Every row belongs to one group in each of 4 separate groupings. Each group adds its own fixed numbers to the row, and there is some noise. The rows also spread widely along 15 directions, which tell nothing about the answers.
In the rows, zero is written as 128.
Some rows, each with its group in each grouping after it:
[141 164 164 109  93 178  79 110 153 109 129  98 147  95  90  98 170 123
 134 169 112 121 125 115 155  85 131 102 106  74 100 138 102 171  84 120
  99 146 111 131 104 121] | (1) Q_814 guk Q_591
[170  98  89 120 206  97 103 192 172 117  99 207 129 140 153 116 111  83
 117  86 176  97 193 124 103 130  98 158  88 156 169 102 136 141 189 109
 112  81 137 132 132 166] | (1) Q_669 Gere Q_591
[113 181 152 157 123 106  76  97 136  93 116 158 178 161  95  81 126 100
 168 165 159 115 110 107 172 124 184 124  63 184 185 102 170 129 136 157
 108  87 179  79 190 150] | (2) Q_160 sol Q_168
[154 152 139 147 123 116 123 130 164 129 158 121 138 142 129 153 111 123
  80 149 146 125 110 145  73 138  69 185 136 126 111 159 107  98 117 155
 167 107 114 133 137 105] | (0) Q_814 sol Q_554
[121 178 142 111  94 136  70 103 147 110 152 124 133 128 105 109 126 115
 105 184 156 109 128 102 155  97 162 126  82 100 111 122 131 111 109 139
  96 135 148  94 133 149] | (0) Q_408 fabab Q_554
[144 120 140  87  80 170 134 144 103 111 129 103 119  87 110 154 136 157
 150 118 115 119 129  94 145 120 125 107 137 126 109 146 135 192  95 130
 145 139  69 150  82 124] | (2) Q_364 kiku Q_168
[133 126 120 127 134 126 111 137 140 110 112 151 117 112 131 115 121 148
 123 162 166 121 156 100  98  79 159  94 116  83 110 131 141 122 128  58
 151 128 150 119  90 143] | (0) Q_408 fabab Q_554
[ 88 146 141 143 143 103 114 143 116 126 130 108 122 144  95 106  90 106
 122 153 141 121 160 123 160  82 123 120 101 123 136 142 145 140 148 129
  98 128 110 121 158 130] | (1) Q_364 Gere Q_591
[143 124 123 108 111  91 138 109 109 112 128 170 173 154 134 119 144 100
 132  88 114 114 132 115 206 153 154 112 114 170 209  89 151 204 164 139
  76 105 113 110 124 133] | (2) Q_400 guk Q_591
[125 112  91 140 138  57 139 137 115 122 100 203 133 154 143 128 111 143
 134 121 144 125 146 129 142 135 167 115 127 166 199  94 167 119 184  83
 141 100 152 102 122 151] | (2) Q_160 kiku Q_591
[117 145  74 146 151 112 141 214  96 118 130 188  98 165  85 120  88 127
 151 129 104 117 154 151 146 131  67 139 124 173 162 105 121  69 176 132
 177 141  70 177 152 153] | (2) Q_669 kiku Q_591
[ 79 105 129 119 154 117 153 135  70 108 119 161 109 142  88 115 112 136
 142 162 167 149 175  91 121  72 113 101 141 111 118 158 164 166 157  83
 166 146  91 166 103  85] | (0) Q_400 Gere Q_591
[138 115 111  80 163 129 136 153 135 121 133 220 134 159 115 120  87  73
 168 133 178 107 143  59 131 125 167  98  65 133 168 107 157 134 186 127
 144 101 164 101 126 176] | (2) Q_669 fabab Q_591
[169 117 158 135 108 130 136  84 168 147 101  89 178  81 163 160 132 140
  92 122 146 135  98 141  50 113  97 149 154  85 132 147 102 159  88 114
 162  99 125 109 102 104] | (2) Q_400 Gere Q_591
[130 108 144 110 148  86 200 177 180 167 104  87 129 104 129 125  77 123
  89 177  98 133 126  92 111  93  66  82 115  44 107 181  79 104 157 134
 107 153 150  94 103 150] | (0) Q_364 fabab Q_168
[104 173 105 195 130  88  84 157 167 116  99  97 121  88 105 108 112 156
 124 129 174 108 134 170 128  77 118 153 104 148 105 105 137 104  86 116
 105 101 149 124 146 153] | (1) Q_814 Gere Q_591
[100 143 122 116  52  90 160  78 113 136 135 140 144 109 137 174 101 182
 116 142 168 127  70 108 108 119 188 133 113 100 140 114 163  95 109 129
 152 121 162  70  90 140] | (0) Q_364 sol Q_168
[139 114 145 122 124  40 169 130 146 124 110 157 148  95 155 126 155 148
  80 126 125 132 129 110 149 114 142 114 152 111 137 160 148 218 147  84
  82 107 156  98  58  96] | (1) Q_160 Gere Q_554
[134 140 165 134  88 113  65  83 149 140 132  94 138 130 140 129 145 119
  86 178 108 140 144 130 145 120 147 118 148 102 141 133 115 138 121 105
 110 128 128 101 137 119] | (1) Q_669 kiku Q_554
[123 155 150 153 104  93  83  83 138 114 132 185 164 138 102 136 138 101
 143 138 186 157 116 131 127 118 146 129 131 129 169  75 142 135  99 102
 148  92 167  99 153 128] | (2) Q_364 kiku Q_591
[131 117 114 130 166  80 152 180 133 107 114 176 111 123 122 122 124 135
 106 135 156 129 161 115 119 111  87 142 132 138 119 155 141 146 160 105
 132 120 123 149  96 109] | (0) Q_160 Gere Q_554
[114 118 107 108 129  55 146 124 131 132 116 105  93 119 163 124 104 198
  42 170 129  97 157 110 122 107 176 153 104 143 114 175 180 119 173 127
  84 132 154  72  81 130] | (1) Q_408 sol Q_554
[120  95 137  88 105 143 106 117 106 127  92 101 113 134 124 135 122 162
 141 160  94 136 157  85 150 140 145 125 128 156 160 143 157 130 154 157
 139 147  97 131 134 130] | (1) Q_669 kiku Q_168
[136  99 156 105 127 158 104  33 109 105  92 167 175 106 136 131 185 143
 104 147 173 156 138 126  43  71 132 143 131  43 142 140 143 183 119  59
 170 131 116 121  76  69] | (0) Q_364 kiku Q_591
[129 131 118  96  99 112 145 168 137 124 147 128 100  96 105 153 118 147
  96 136 148 117 131 103 143 125  85 140 138 131  78 147 119 138 110 155
 126 140 107 143  82 126] | (0) Q_400 kiku Q_591
[147 138 137 132 149 166  88 178 150 109 109 121 143 111  77 106 151  70
 138 117 112 129 168 152 150 101   4 122 140 109 133 108  61 162 108 129
 118 137  55 192 152 117] | (2) Q_400 kiku Q_591
[138 118  87 100 126 141  81 187 134 116 117 166 108 141 101 138 109  91
 152 102 126 112 184 142 164 130  79 120 113 137 168  58 101  94 145 129
 115 133  86 158 152 182] | (2) Q_364 kiku Q_591
[163 100 122 106 112  89 137 140 141 132 112 128 101 107 156 165 112 185
  93 132 145 130 143  95 102 152 143 151 160 173 114 150 160 143 125 132
 154 108 137 117  86 128] | (2) Q_408 Gere Q_591
[181 130 123  82 139 149  81 150 202 100  78 172 169  92 113 103 173  99
 127 109 124 109 134 127 145 134  69 159  75 115 157  86  91 138 123 176
  64 121 146 129 121 160] | (1) Q_160 guk Q_591
[157 121 111 161 106  89 191 135 135 141  99 133 142 117 157 147  95 210
 165 123 111 127  69 124  95 150 192 114 129 173 170 144 169 106 133 117
 206  82 174  91 102 156] | (2) Q_814 kiku Q_554
[155 149 125 160 139 154  74 132 145  95  96 158 172 128 115 103 144 104
 158  98 137 112 141 164 120 103 104 144 111 120 183  77 114 140 110  99
 144  99 105 156 153 136] | (1) Q_408 Gere Q_554
[109 168 136 157 104 135 128 109 116 117 146 169 171 162  95 115 106 100
 169 142 137 119  95 136 140  99 156  96 101  89 182  97 127 114 132  95
 170 113 128 114 144 136] | (1) Q_814 sol Q_168
[125 139 140 131  76 117 139 144 141 142 110   8 110  83 139 134 101 205
 111 168  96 108 105 100 166 123 172 117 116 165  89 190 152 134 102 171
 105 131 126 101 112 150] | (0) Q_160 kiku Q_591
[139 125 120 142 162  73 136 173 163 126 136 173 118 135 132 126  85 107
 124 130 200 123 150  92 115 112 149 108 106 129 116 135 150 141 149  89
 132  87 178  99 117 163] | (0) Q_364 fabab Q_591
[158 127 152 137  71 107 118 147 166 152 145 115 136 121 132 179 113 104
 143 121 124 154 112 110 162 163 108  98 183 120 142  95  89 129  90 127
 144 114 122 140 138 145] | (0) Q_669 guk Q_591
[186 115 146 116 152 124 136 138 190 136 106 125 154  82 164 132 132 130
  99 120 150 109 117 102  79 124 125 145 107 119 116 169 126 183 128 125
 133  86 153  98  88 136] | (1) Q_669 kiku Q_591
[154  97 121 127 172 135 125 146 135 125  91 176 152 158 141 127  99  99
 146 125 137 129 163 124  82 118 119 117 128 104 191 130 127 127 181  73
 183 101 113 141 131 130] | (1) Q_160 Gere Q_591

New rows, each followed by its group in each grouping:
[146 188 132 140  69 138 117 109 123 130 172 139 178 165 119 138 107 105
 139 124 109 106  73 147 168 150 162 125  93 124 184  94 114 102 125 155
 139 112 110 102 155 160] | (0) Q_364 guk Q_591
[157 166 148 130 105 160 101 138 151 103 102 114 165 108 110  97 153 149
 150 144  89 109  94 130 150 128 134 133  90 140 148 143 126 143 109 152
 129 115 126 127 128 139] | (1) Q_160 kiku Q_554
[136 138 114 145 127 114 137 127 150 131 104 124 160 132 133 100 128 132
 140 140 102 117 123 143 150 101 143  85  99  92 170 110 112 118 144  99
 111 125 140 108 125 155] | (0) Q_814 guk Q_591
[120 107 122 113 102  80 153 115 109 130 132 130 122 129 147 142 116 160
 107 126 130 122 138 107 155 121 185 115 137 142 146 145 172 185 152 102
 113 114 122 108  81 117] | (1) Q_814 Gere Q_591
[ 96 120 162 126  97 102  97  63 130 133 102  63 148 121 126 134 132 136
  90 169 131 149 143 123 140 100 112 141 139 108 141 135 132 139 113 155
  91 133 122 111 150  97] | (0) Q_400 Gere Q_554
[139 117 122 148 132 146 153 147 115 135  83 110 145  94 126 114 145 153
 141 129  82 130 133 154 112  83  92  92 148  88 151 137 100 153 127  72
 162 143  72 157 101 120] | (2) Q_669 kiku Q_591
[141 124 138 134 130 136  55 115 148  99 114 134 148 124 126 150 146  96
 108 100 189 131 167 146  97 119  67 183 133 132 140  93 123 151  97 128
 118 103  93 151 154 114] | (0) Q_364 sol Q_168
[147  83 124  92 193 111 168 155 127 136 114 180 113 142 134 126 104 112
 110 158 139 133 177  78  87 112  99 113 124 109 136 170 134 152 201 101
 155 131 119 128  99 119] | (2) Q_669 guk Q_591
[ 92 144 115 131 107 103 159  90  85 128 126 189 160 146 115 121 127 139
 117 151 121 126 100 144 121  89 144 125 112  77 182 112 140 115 163  93
 154 143 113 111 102 111] | (1) Q_669 sol Q_591
[126  87  84 118 131  94 169 198 143 123  70  90  84  73 138 122 107 211
 149 111 109 103 156 105 154 109 144 104 113 159 119 138 163 141 140 126
  94 131 136 130  75 167] | (1) Q_814 guk Q_554
[147 143 134 164 154 101 188 162 151 158 116 119 152 123 128 112  94 128
 115 158  86 129 100 137 104 106  88 100 125  93 144 161  88 112 155 113
 160 125 121 113 124 135] | (2) Q_669 guk Q_591
[ 93 141 123 189 150 102 223 188  60 105  89 112 140 108  70  91 132 188
 173 105  64 137 106 163 163  88  56 121 139 174 157 159 148 187 128 137
 149 139  48 189 124  84] | (2) Q_364 kiku Q_554
[125 128 143 128  98  99 143 125 133 132 120 135 130 105 128 150 113 159
 142 138 141 143 102  94 128 132 157 122 139 138 136 136 157 146 109 129
 152 113 150 116 102 128] | (1) Q_669 fabab Q_554
[184 156 166 144 111 117 118 148 179 146 128  96 130 129 134 101 123 149
 131 200  83 135 116  94 146 139 177  61 136 128 110 163 108 128 119 104
 149 119 172  92 118 160] | (2) Q_408 guk Q_591
[130 144 142 144  93  59 188 125 151 167 141 166 144 143 132 161  66 135
 140 173 129 158  59  90 114 154 162  99 143 123 165 130 131  72 141 138
 192 100 206  68 131 154] | (2) Q_669 fabab Q_554
[136 159 138 124  90 140  86 100 130 103 143 193 152 129  91 153 120 118
 173 119 197 136  95 110 112 140 154 154 105 158 150  81 159 121  85 148
 180  90 156 113 145 143] | (2) Q_364 kiku Q_591
[140 159 127 119 109 114 130 132 172 145  96 111 147 113 126  99 117 150
 110 192  86 109  97 127 135 109 147 102  81  98 141 144 106  75 146 139
 115 137 171  72 121 172] | (2) Q_160 kiku Q_591
[172 124  98 110 158 137  74 168 150 117 106 108 108 150 147 104 133 141
  68 150  91  96 198 149 124 132  87 167 109 155 129 147 109 102 169 147
 104 141  76 150 136 143] | (0) Q_408 Gere Q_591
[186 119 153 112  83 143  80 120 182 111  64 102 167  84 153 113 177 163
 166 124  90 122 114 107 171 154 186  94 114 150 168 111 136 178  95 127
  97  97 170 106 109 163] | (1) Q_160 kiku Q_554
[165 104 156  88 132 142  81 110 165 122  85 126 128  99 139 109 172 149
 108 192 121 143 160  84  99 117 129 113 124 109 109 160 126 156 133 110
 131 134 148 106  99 126] | (2) Q_669 kiku Q_168
[114 124 129 143 116 108 150 166 149 140 106  71 136 115 121 138  89 114
 131 133 107 116 127 133 155 106  80 104 128 104 150 126 100 106 128 142
 104 129 106 136 149 145] | (0) Q_160 sol Q_554
[151 137 111 140 127 121  84 113 137 111  89 139 153 115 149 109 162 147
 101 130 123 110 150 165 115 107 136 144 117 129 161 118 128 145 140  85
 121 114 114 114 118 132] | (2) Q_160 kiku Q_591
[ 91 124 142 121 116 113 204  82  82 142 122 125 161 139 116 135  95 153
 128 154 119 137  92 107 115  91 145 117 105  84 168 156 155 129 158 137
 153 142 116 100 115 108] | (0) Q_364 guk Q_591
[122 114 138 117  97  99 159 127  83 129 121 139 135 168 118 134 117 141
 147 150  63 147 126 110 185 150 144  90 158 153 199 133 144 141 170 125
 148 137  98 131 132 118] | (2) Q_160 kiku Q_554
[129 156 120 154 161 144 170 149 104 103 136 160 177 134  88 106 118  87
 138  90 138  99 116 147 133  82  55 142  95 101 161 117 108 164 139 131
 136 126  58 166 135 107] | (0) Q_408 guk Q_591
[121 129 160 161 122 106 154 144 139 129 123 102 159 126 109 155  70  96
 170  99 155 124 100 101 147 136 114 130 131 168 172 136 151 158 114 163
 150  77 131 130 172 127] | (1) Q_160 kiku Q_554
[176 168 141 139 121 120 150 107 134 126 155 128 179 143 152 131 103 132
 102 113 129  99  74 129 102 157 165 172  85 175 157 169 158 170 138 168
 149  77 126  84 130 131] | (2) Q_364 fabab Q_591
[178 139 165 136 150 132 136 186 191 120 129 123 149 117  97 122 117  84
 160 127 135 126 114  94 127 142  60 120 122 153 117 148  98 163 104 170
 144  91 135 144 148 135] | (2) Q_814 sol Q_168
[134 183 130 153 113  90  91  75 128 115 180 179 158 160 150 143 111 120
  71 145 209 113 111 135  76 123 182 176 102 127 135 138 163 128 134  96
 158  85 151  69 125 123] | (0) Q_364 fabab Q_168
[183 106 129  98 137 114 116 146 185 134 117 190 137 104 148 142 134 105
 127 133 165 130 138  91  94 130 131 103 129 100 130 114 113 147 132  86
 152  98 174 104  89 157] | (2) Q_669 kiku Q_591
[140 149 120 138 139 113 106 146 121 103 101 142 129 131 116  91 160 172
  93 153  92 123 143 154 138 126 107 165 126 165 137 162 138 144 152 126
 129 138  95 147 115 104] | (1) Q_160 kiku Q_591
[154 176  96 196 100 109 111 130 143 128 126 133 183 131 170 148  92 142
 117  79 140  80  87 197  98 138 157 159 111 143 198 101 130  98 125  92
 175  68 117  96 143 165] | (1) Q_160 kiku Q_168
[136 132  97 115 159 119 140 147 115  90  95 198 144 108 103 110 158 148
 113 114 142 114 137 147 102 103  69 179 106 146 146 129 141 153 148 128
 139 130  93 153  96 105] | (2) Q_160 kiku Q_591
[128 122 147 122  95  96  92  95 142 111  86 130 139  94 117 139 165 167
 119 140 145 156 135 121 123 126 114 146 147 143 137 108 143 150  89 134
 116 124 146 112 119 118] | (2) Q_364 kiku Q_168
[158 100 118  75 114 141 128 122 107  97 133 184 128 147 139 157 109 151
 149 111 181 116 137  51 114 163 182 150 107 185 149 131 195 160 146 151
 175 102 129 123 100 140] | (0) Q_408 fabab Q_168
[121 140 153 172 171 125  89 127 121 102 112 150 157 157 109  77 121  82
 161 143 152 128 172 120 140  70 146  83 120 109 173 115 142 177 143  51
 136 102 123 138 160 123] | (1) Q_408 fabab Q_554
[177  92 143 131 124 120 121 102 156 156  96  75 165 134 204 146 100 126
 111 120 115 114 147 117 100 146 171  97 140 126 180 149 129 166 155  92
 143  82 130  84 129 149] | (2) Q_400 Gere Q_168
[159 105 108  79 138 140 144 146 146 129 102 158 140 118 147 124 123 132
 127 125 104  98 134 103 123 132 138 130  79 114 170 131 134 126 175 140
 127 121 132 110  97 161] | (1) Q_669 kiku Q_554
[162 101 153 100 113 119 107 116 162 126  79 121 151 128 134 121 161 141
 125 156  88 158 141 101 159 153 116 113 140 132 165 124 115 142 138 145
 105 136 139 126 127 129] | (0) Q_160 guk Q_591
[111 139 111 148 162  98 188 170 113 139 141 167 133 120 117 127  92 113
 103 126 145 107 128 137  97  73  87 127 120  78 131 159 118 146 164  83
 158 125  91 138  94 111] | (1) Q_669 Gere Q_591
[121 156 159 137 104 152  84  54 147 122  79  89 189 115 121  91 155 145
 124 184 107 138  97 127 115  99 135 144  76 102 164 131 124 110 110 167
 114 140 142  92 163 126] | (0) Q_669 fabab Q_168
[ 73 147 146 116 120 158  84 123  99 130 160 112 115 160  82 118  64  66
 165 175 168 106 158  77 174  77 178  75  83 102 139 124 149 125 150 114
 133 127 111 113 173 155] | (1) Q_669 kiku Q_591
[163 136 180 142 127 164 104 110 146 124 146 121 183 140 119 140 116  51
 157 116 149 129 123 117 113 122 103 104 143 107 165 127 102 187 107 109
 172  77 104 137 159 116] | (2) Q_400 kiku Q_554
[118 124 146 120 148 170 139 116 125 130  64  63 145  94  96  90 144 154
 118 174  70 136 143 147  99  61  47 128 103  65 130 166  92 130 132 145
 115 177  69 146 128 105] | (2) Q_364 guk Q_591
[137 138 126 130  96 124 130 124 131 140 119 127 153 127 137 134 105 121
 154 132 114 115 116 112 154 125 160  80 114 111 177  98 123 122 138 108
 133 120 127  99 133 167] | (2) Q_669 guk Q_168
[ 86 129  90 121 114 145 100  76  62 100 100 171 140 147 126 104 141 165
 149 149 137 110 144 137 127  78 193 124  77 114 189 101 181 106 169  86
 151 143 104 118 118 133] | (0) Q_669 kiku Q_554
[141 110 128 114 164 128 123 144 157 108  74 178 159 127 107 109 117 113
 169 123 156 124 130  95 124 126 118 139  82 153 178 113 154 136 153 153
 136  97 161 123 145 146] | (1) Q_160 kiku Q_591
[156 156 156 164 150  59 140 143 169 132 144 194 158 143 130 120 129 101
  98 148 136 146 109 131 112 141  99 146 144 132 147 146 116 146 146 113
 151  88 160 112 127 104] | (1) Q_669 Gere Q_554
[185 165 127 176 116  78 159 194 160 123 161 161 139 110 135 166 114 147
 111  72 143 118  92 149 116 175  88 168 162 178 122 141 120 166 102 128
 166  79 111 141  99 127] | (1) Q_364 guk Q_168
[132 150 130 134 117  65 108 102 114 114 137 180 140 169 135 111 137 156
  87 154 123 142 131 130 149 154 183 153 122 177 164 139 174 148 165 124
 116 114 150  91 118 120] | (1) Q_364 fabab Q_591
[145 111 164 101 131 129 101  86 168 120 123 175 165 138 117 128 147  73
 130 160 163 152 143  96 108 101 115 109 120  57 151 110 111 143 130 101
 130 114 164 113 124 113] | (0) Q_814 Gere Q_554
[154 120 125  66 174 129 132 110 180 111  76 187 177 104 116  93 156 106
  92 141 152 111 130 109  82 105  62 179  43  99 148 129 115 133 158 190
  87 121 165  94 109 129] | (2) Q_400 Gere Q_591
[168  80 118  81 191 149 123 180 135 102  84 131 100 115 152  87 125 143
 151 141 133 101 203  64 119 104 181  80  75 146 120 176 176 203 181  86
 109 111 132 118  85 163] | (2) Q_364 fabab Q_554
[ 87 159 140 147  92 107 117  84  88 118 128 147 170 151  91 105 137 106
 120 142 104 143 124 150 179  86 126 106 141  84 189  87 119 147 128  95
 111 150  89 132 140 101] | (1) Q_408 fabab Q_591
[165  98 131  86 163  93 145 132 166 135  91 146 128 143 149 103 113 154
 120 173 116 123 139  69 121 150 185 114  72 167 154 168 171 132 191 158
 118 103 197  61 116 170] | (2) Q_364 kiku Q_591
[129  99 117 118 141 108 130 138 132 135 112 137 130 155 127 137  94 109
 120 138 129 127 161 111 134 121 111 115 133 115 172 112 124 104 163 122
 141 127 115 130 146 142] | (0) Q_408 kiku Q_591
[111 124 146  99 128 101 147  65 122 116  95 140 164 110 127 118 141 176
  87 158 152 127 107  97  92 115 135 181  91 143 146 171 178 155 147 177
 127 120 156  81  99  95] | (1) Q_400 kiku Q_168
[127 158 131 142  96  65 125 112 147 135 133 112 132 115 145 110 143 176
  71 177 122 122 116 131 152 114 169 112 129 127 108 155 135 136 128 103
 105 127 161  79  87 129] | (0) Q_400 kiku Q_591
[133 133 122  76 130 142 144 106 138 120  99 174 155 136  92  96 153 131
 127 171  87 129 115 115 137 112  98 129  75  94 166 116 112 106 166 171
 110 164 135 111 112 130] | (2) Q_814 guk Q_591
[127 142 141  98 115  94 131  93 122 130 140 164 123 134 127 123 141 170
  60 196 122 138 125 113  98 116 154 148 121 100 114 182 148 128 160 114
 145 145 142  87  77 102] | (1) Q_364 kiku Q_591
[157 133 124 140  93 129 123 154 132 117  95 132 132 127 135 143 106 188
 174 127 119 135 104 106 125 170 172 128 143 190 160 136 162 121 117 131
 195 103 135 132 121 150] | (1) Q_160 fabab Q_168
[193 161 164 110  46 120 136 137 153 152 175 103 160 148 157 172 103 112
 121 132  76 111  73  99 178 205 171 105 148 157 159 148 104 152 122 163
 144  97 123  94 128 153] | (2) Q_160 Gere Q_168
[115 138 135 156 137 142  63 129 131  86  75 121 142 107  70 114 143 134
 180 110 168 148 149 137 141 115  76 177 106 200 149  80 154 142  80 182
 115 111 108 164 188 130] | (2) Q_364 guk Q_591
[137 126 152 113 158  78 164 198 183 134 121 151 107 117  92 128  81 119
 132 168 159 145 121  57 128 137  95 122 123 154  95 174 138 130 138 170
 138 110 187 119 120 139] | (1) Q_160 fabab Q_591
[ 99  99 121  95 117  64 174 124 112 170 146 149  94 162 135 177  42 133
 104 180 152 142 135  70 110 136 158 118 137 131 147 149 158  71 188 141
 171 128 157  83 126 141] | (2) Q_669 Gere Q_591
[142 134 144 136 121  59  51 102 169 104 117 143 126 126 139 114 158 132
  82 152 188 143 170 103 151 130 164 145 140 172 118 110 161 169 108 113
  75  98 180  97 130 128] | (0) Q_408 fabab Q_591
[164 149 118 100  48 109 113 103 144 140 136 147 139 114 160 150 151 167
  85 152  86 128 105 145 129 143 176 105 140  73 148 107 102 105 121  86
 126 141 142  80  70 156] | (2) Q_364 fabab Q_554
[166  99 112 138 138 142 192 174 136 145 100 125 137 113 147 162  60 148
 167 104 136 113 115 109  71 119 129 102 138 120 153 138 127 120 133  99
 221  96 113 140 107 156] | (2) Q_408 Gere Q_591
[145 113 120 177 168  77 166 175 134 132 111  53 121 114 170 121  86 162
  86 110 122  98 158 131 116 108 121 136 137 167 123 191 153 178 146 109
 116  98  94 131 121 123] | (0) Q_408 fabab Q_554
[143 123 139 120 157 184 149 161 122 111  91 141 174 112  96  84 130  88
 205 111 105 100 127 100 156  88 110  69  72 109 179 120 116 184 145 123
 136 117  92 147 139 152] | (2) Q_669 kiku Q_168
[107  70 130 105 168 121 158 144 103 136 108 134 109 129 116 161  70  98
 143 123 179 136 175  77  98 101  87 131 137 132 147 143 153 157 162 131
 159 116  92 154 140 113] | (2) Q_669 Gere Q_591
